There are 5 ways to turn a row about zero (a turn may also mirror it). The second row of each pair is the first, turned, with some noise. The first 35 pairs use one turn. New pairs use 2 turns, one after the other, and a turn may come again.
Known pairs, each followed by its turns in order:
[ 40.2, -15.8,  34.0, -15.0,  10.0,  32.5]
[  6.4,  27.0, -49.3,   2.3,  26.5,  18.0] -> (0)

[ -7.5,  -8.4, -37.8,  36.6, -35.2,  32.1]
[-17.8, -15.8,   2.9, -66.4,   9.0,   9.8] -> (1)

[-26.1,  -6.0,   1.6, -12.7, -13.5, -28.1]
[ 13.7, -34.4,   9.0,  14.3,   5.0, -13.7] -> (1)

[ -3.7,  -1.4, -16.8, -15.4,  12.0, -32.2]
[ -1.1, -14.4, -19.3, -14.5,  -5.2, -30.0] -> (2)

[-12.4,  24.1, -14.2, -26.7,  10.0, -37.0]
[ -4.0, -16.7,   4.3, -12.7,  49.0, -14.7] -> (3)

[-13.6,  21.2,  17.3,  -4.9, -16.8,  -3.4]
[ 25.9,   2.2,   7.0,  -2.3,  11.8, -20.1] -> (1)

[-26.7,  15.0,  -7.4, -32.9, -21.7,  34.9]
[ -2.3,  32.6,  47.2,   2.9,   2.2, -25.3] -> (2)

[-31.9, -22.5,  10.7,  10.9, -28.1, -19.9]
[  4.2, -33.2,  11.4,  29.0,  28.2, -14.7] -> (2)

[ 28.9,  17.3, -13.0, -11.5,  38.8, -33.4]
[-25.8,  22.1,  30.4,  45.7,  -4.7,   8.2] -> (1)

[ 30.6,  38.3, -10.0, -40.6,  10.1,   5.9]
[ 27.3, -19.2,   2.7, -38.1,  34.5,  21.3] -> (4)

[-18.7, -12.2, -19.9,   8.8,   4.4, -30.3]
[-12.5, -32.9,  13.2,  11.7,  12.5,   9.9] -> (1)

[-34.5,  32.6, -20.7,  32.1, -31.5,  14.6]
[  4.2, -33.8,  14.4, -44.3, -39.3,  -5.9] -> (0)

[-24.9,  23.2, -23.5,  21.0,  17.0, -34.0]
[ -8.5, -42.7,  36.8,   8.9,  -3.1, -14.3] -> (0)

[ 8.0,  5.0,  4.4,  3.5,  0.0, 23.1]
[  8.7, -15.0,   1.8,   4.7,  -9.6,  16.6] -> (4)

[ -4.9,  29.7,  -6.6, -16.2,   9.3,  15.7]
[ -0.5,  16.4,  21.5, -23.4, -15.3,  -3.7] -> (2)

[ 21.1,  32.3,  -9.1,  25.2,   0.5, -33.4]
[  4.6, -13.7,  18.7,  33.0,  34.0,  20.6] -> (3)

[-14.5,  32.8,  37.8,  18.4, -34.9,  12.0]
[ -8.2, -21.5,  53.2,  17.0,  -6.4,  29.7] -> (2)

[  0.8,  -8.9,  19.8, -12.5, -29.9,   3.9]
[ 29.6,  -8.5,  -6.3,  -9.0, -19.0, -11.2] -> (1)

[-14.1, -30.2, -22.5,   9.4, -15.7,  17.6]
[-21.7,  -9.3,   0.0, -20.4, -30.8,  14.7] -> (3)

[  2.3, -14.4, -38.3, -30.6,   6.0,   3.1]
[ -8.1,  28.6, -18.6,  -9.8,   6.5, -36.1] -> (2)

[-11.5,  -6.1, -19.4, -13.2,  19.3,  16.8]
[30.4, 18.1,  8.3,  0.9, -4.2,  3.7] -> (4)

[-16.2,  13.2,  -1.3,  18.7,  -0.3,  40.9]
[ -1.9, -18.1, -28.3, -24.4, -24.9,  -6.9] -> (0)

[-35.6,  -9.8,  20.1,   0.5, -24.2, -28.4]
[-49.6,  15.2, -12.4,   4.9,  14.0, -12.0] -> (3)

[ 13.0,  -2.6,  11.9,  33.4, -20.3,   4.0]
[ 19.5,   3.5,   6.3, -24.9,   0.4,  25.8] -> (1)

[  3.9,  15.8,   5.0, -21.8,   4.2,  -5.3]
[ 10.8,  -5.2,  -9.9, -12.9,  19.2,   2.2] -> (4)

[-33.8, -32.5,   4.6,  22.2,  -6.4,  26.2]
[29.0,  4.6, 12.8, 19.2, 44.5,  7.6] -> (2)

[ 18.1,   5.6,  22.1,  37.2, -38.5, -15.6]
[-19.7,   8.5, -12.4,  48.1,  -0.3,  30.3] -> (3)

[ 30.9, -28.7, -37.9,  16.8,  -8.5,  28.1]
[  2.4,  -5.9,  60.7,   9.0, -18.0,  14.4] -> (4)

[ 10.0, -18.4,  22.5,   1.5,  18.2,  18.0]
[-12.4,   8.3, -33.3,  13.2,   5.3,   9.1] -> (0)

[-11.3,  -4.0, -21.0, -19.1, -17.3, -30.5]
[  8.7,  14.4,  41.9,   7.9,  -6.2, -10.6] -> (0)

[-23.7, -36.8,  -3.3,  -8.5, -17.4, -30.9]
[ -9.5,  20.3,   7.2,  18.8,  10.3, -48.5] -> (4)

[-39.2, -24.4, -14.8,   5.2,  35.7,   0.1]
[-19.0,   1.4,  39.6, -31.7, -13.6, -24.9] -> (3)

[ 20.2,  20.4, -14.0,   1.4, -29.7, -18.5]
[ 14.8,   3.3,  30.2, -26.8,  17.1,   4.6] -> (0)

[-36.9,  16.5,  -1.9, -18.6, -40.0, -27.4]
[  1.7, -10.0, -21.1, -22.7,   2.4, -57.7] -> (4)

[ 31.5,  -4.7,  -0.5,  31.4, -23.7,   4.0]
[  1.0,  -8.5,  -4.9,  33.7, -18.8,  32.5] -> (3)

New pairs, each followed by its turns in order:
[ -7.2,  13.7, -34.7,   6.6, -35.3, -29.3]
[-25.3, -10.3, -50.8,  -1.0,  13.1,   0.1] -> (3) (1)

[ 13.6,  -5.7,   1.3,  -3.3, -13.7,  -5.9]
[-3.3, 12.7, -9.8, 12.8,  1.8, -0.9] -> (4) (4)

[ 19.3, -27.8,  28.3,  -5.1, -16.4,  24.6]
[-15.4,  24.3,  26.4, -36.2,  -0.6,  -5.0] -> (0) (2)

[  9.0, -31.5,  39.4, -21.6,   4.6, -19.6]
[-12.8,  44.3,  -6.8,  -2.4, -28.1,  24.0] -> (4) (4)

[-38.2,  35.8, -32.9,  -1.8, -40.7,  24.0]
[  4.3,  35.5, -19.3,   5.3,  65.3, -16.2] -> (1) (4)

[ 16.9, -37.0,  29.8,  39.8,  25.4, -30.1]
[ 29.9,  18.1,   4.3, -10.2, -55.1,  38.5] -> (1) (3)

[-25.6, -12.0,  32.4,  33.5, -21.0,   9.0]
[-11.1,   2.4,   1.5,  40.2, -12.7,  40.9] -> (2) (4)

[-1.5, 17.7,  2.0, -5.3, 17.2, 13.7]
[24.7,  9.6, -2.7, -5.4,  4.2,  9.3] -> (2) (0)

[-14.4,  -0.4,   5.0,   3.9,  23.7,   4.6]
[ -6.3, -19.3,   2.9, -12.1,   3.4,  15.3] -> (0) (1)

[-14.2, -31.0,  32.9,   5.4,   9.7, -16.7]
[-35.0,  10.3,  -4.1, -18.6,  30.0,  -4.2] -> (2) (0)

[ -4.8,  16.6,  -3.8,   1.0, -40.5, -25.2]
[  9.9, -23.1, -11.8,   9.3,   0.6, -43.3] -> (4) (2)

[-10.9,   7.9,  22.1,  12.5,  14.6, -33.2]
[26.2,  6.9,  1.1, 17.4, 21.2, 25.8] -> (0) (2)

[-38.0,  26.0,  18.4,  29.5,   4.4,  13.4]
[24.8, 43.8,  0.7, -5.6, 30.7,  6.1] -> (3) (3)

[ 37.2, -38.5,  25.3, -10.6,  37.7, -36.4]
[-22.7,   9.4,  24.8,   7.4,  47.7,  53.0] -> (1) (2)

[ 11.3,  40.0,  33.0,   9.4,  10.4, -17.2]
[  9.9,  32.5,   3.6, -19.5,  25.1, -32.2] -> (4) (2)

[ -1.5,  18.7, -15.0,  30.1, -26.7, -32.5]
[ 32.1,   7.9,  -2.9,  29.3, -29.5,  13.6] -> (1) (2)

[-11.1,  33.1,  29.9,  -8.6, -28.8,  17.8]
[-22.3,  -8.3, -27.6, -11.0, -41.7,  -4.8] -> (1) (2)

[-15.9,  -9.9, -21.0,  37.6,  25.3,  -5.3]
[  4.6, -33.8, -22.1, -27.7, -17.6, -12.8] -> (4) (4)

[-32.0, -38.8, -12.1, -14.4,  -2.9, -19.4]
[-34.4,  37.3,  10.4,  -9.5,  18.1,  11.1] -> (2) (4)

[-13.2, -32.1, -19.7,  -7.7,  -0.6, -13.5]
[  7.1, -24.2,  12.9,   5.2,  13.1,  23.9] -> (4) (0)

[24.1, 31.2, 40.7, 13.4, 24.9, 36.1]
[47.0,  0.8, 12.9, -4.9, 42.9, 33.7] -> (1) (3)

[-23.1, -32.1, -39.7,  -4.2,  33.9,  -9.2]
[ 20.9, -17.6,   0.2,  49.6, -18.8, -30.9] -> (3) (2)

[  0.7,   6.1, -17.3, -22.6, -11.0, -34.3]
[-25.3, -19.3, -19.2,  22.8,  -0.2,  13.6] -> (3) (1)

[-10.2,  -2.4,  29.3,  25.1,   6.8,  -3.4]
[-17.6,  -0.1,  10.3, -18.8,  -1.9,  28.9] -> (4) (3)

[-21.1,  19.7, -11.7, -36.8, -27.1,  -5.7]
[-28.5, -40.0,   1.4,  -1.8,  21.4,   9.4] -> (0) (4)

[-33.8,  25.1,  14.3,  -0.9, -20.7, -19.3]
[ 24.1,  29.0, -26.1, -19.5, -12.2,  12.1] -> (3) (4)

[  2.0,  -6.8,  17.2, -39.2,  10.1, -29.7]
[  2.6,  39.6,  -4.0, -15.9,   7.7,  29.3] -> (4) (4)

[-41.0,  -4.9, -35.9,  20.7, -29.1,  26.5]
[ 45.0, -18.0,  40.2, -10.5, -30.5,  -1.7] -> (4) (1)

[ 28.9, -32.1,  14.1,  27.1, -39.2, -18.6]
[ -0.5,  33.6,  14.1,  14.8, -56.5,   4.7] -> (2) (4)

[-30.3, -23.7,   8.3, -15.6, -29.5, -31.9]
[  5.0, -27.1,   7.1,  21.5,   3.8,  48.4] -> (2) (1)

[-31.9,  -4.5,   5.4, -21.7,  30.9, -21.7]
[ -8.6,  25.0, -28.8,  -5.5,  35.3, -12.9] -> (3) (4)

[ 31.8, -18.9,   4.0,  37.7,  20.6,   8.5]
[ 14.4, -19.9, -23.0,  18.0, -42.8,   0.9] -> (4) (4)

[-39.8, -37.8, -14.6, -27.3,  28.4,  -5.7]
[-15.0,  14.0,  47.2,  34.7, -19.4,  22.9] -> (2) (1)

[-20.9,   6.0, -35.9,  36.4,  17.3, -15.0]
[ 12.5, -10.2, -37.7,  42.7,   2.7,   5.2] -> (3) (4)

[ 22.2,  14.3,   4.3, -35.0, -20.8, -40.4]
[-17.2, -38.4,   0.1,  38.0, -10.4,  30.8] -> (1) (2)

[ 20.7,  -8.7,  24.0,  30.0, -24.5,  17.1]
[-22.4,   5.2, -22.2,  -6.9,   0.8, -42.4] -> (0) (1)

[-14.4, -15.9,  18.3,  -1.3,  -7.5,   5.4]
[-22.2,   9.3,   8.5,  -5.1, -13.9,  -0.9] -> (4) (4)

[  3.1,  27.8, -28.7, -38.5, -15.3, -31.2]
[ -9.0,   4.3,  -2.1,  57.7, -22.2, -18.6] -> (4) (1)

[-36.9,  16.3,   3.4,  36.6, -25.4, -19.3]
[ 12.7, -32.8,  -7.0,  45.0,   2.5, -26.2] -> (0) (4)

[ -8.5,  16.6,  12.3, -13.1,  -5.7,  20.0]
[ -0.5, -17.4,  27.6,  -8.1,   4.4,   1.9] -> (0) (4)

[ 28.1,  -1.7, -24.3, -37.5, -35.1,  23.9]
[ 21.7,   4.3, -25.8,  31.9, -38.4,  31.0] -> (4) (1)

[ 21.3, -28.8,   0.7, -16.1,  26.8,  20.8]
[-28.2,  -0.5,  27.0,   4.2,  32.2,   5.9] -> (0) (1)

[ 20.4,  -4.0, -18.7,  -4.8,  13.5,  28.9]
[  1.4, -27.4,  -2.0,  20.5,   1.4,  22.6] -> (4) (4)

[  6.7, -26.3, -39.3,   0.7, -37.6,  39.4]
[ 37.0,  -6.6,   8.3,   7.3,  30.5, -54.7] -> (1) (4)

[ 12.7,  33.0,  24.7, -41.0, -36.2,  32.7]
[ -3.7, -40.1,  54.9,  22.3,  -5.5,  26.3] -> (2) (2)

[ 30.3,   1.1,  10.8, -24.9,   6.5, -19.5]
[-32.1, -11.5,   9.8,   3.9,  27.1, -11.1] -> (2) (2)

[ 14.5,  31.8,  -5.7,  27.7, -13.7, -19.0]
[ -2.2,  21.2, -16.1,  15.4, -39.4,  -8.0] -> (2) (0)

[-39.4, -39.9,  26.3,  21.9,  34.4, -33.7]
[  5.5, -65.9,  30.2, -30.0, -10.9, -12.3] -> (4) (0)

[ 0.1,  3.7, 29.2, 18.4, 16.6, -7.7]
[ -2.7,   6.3,  13.5, -18.0, -31.9,   5.7] -> (0) (3)

[-10.5,  30.3,  26.0,  -9.9, -35.3, -28.2]
[-14.9,  16.6,  33.3,  31.7,  -5.1, -33.2] -> (4) (0)

[-31.0, -22.9,  18.8,  15.3, -33.3,   8.9]
[ 21.0,  -3.7, -17.7, -24.0, -31.5, -33.4] -> (3) (4)

[-36.2, -34.1, -15.7, -24.0,   5.5, -14.5]
[-37.8,   5.5, -15.5, -34.8,  13.3,  16.2] -> (4) (4)

[ 40.4, -30.8, -13.2,  36.9,  38.7,  24.5]
[ 30.3, -12.1,  -6.8, -46.1,  24.9, -46.3] -> (0) (2)

[-15.0, -21.9, -33.0, -34.2,  19.9,  29.5]
[ -0.5, -23.7,   6.4, -11.8,  39.5, -42.6] -> (1) (2)

[ 15.6, -35.5,  -2.4, -37.1,   4.4,  24.9]
[  1.1,  15.6,  40.0, -31.4, -23.1, -12.6] -> (1) (0)

[-32.4, -32.1, -20.6, -12.4,  27.4, -21.8]
[ 34.2, -21.4,  19.1,  -5.7,  36.8,  25.4] -> (0) (1)

[ 13.5,  33.0, -32.8,  36.5, -15.8,  14.4]
[ 21.4,  32.4, -18.2, -19.6,  21.6, -38.0] -> (1) (3)

[-25.3,   6.5,  24.7, -10.2, -32.7,  18.0]
[ 12.7,  -4.4, -37.8,  -3.7,  -7.1,  33.3] -> (0) (3)

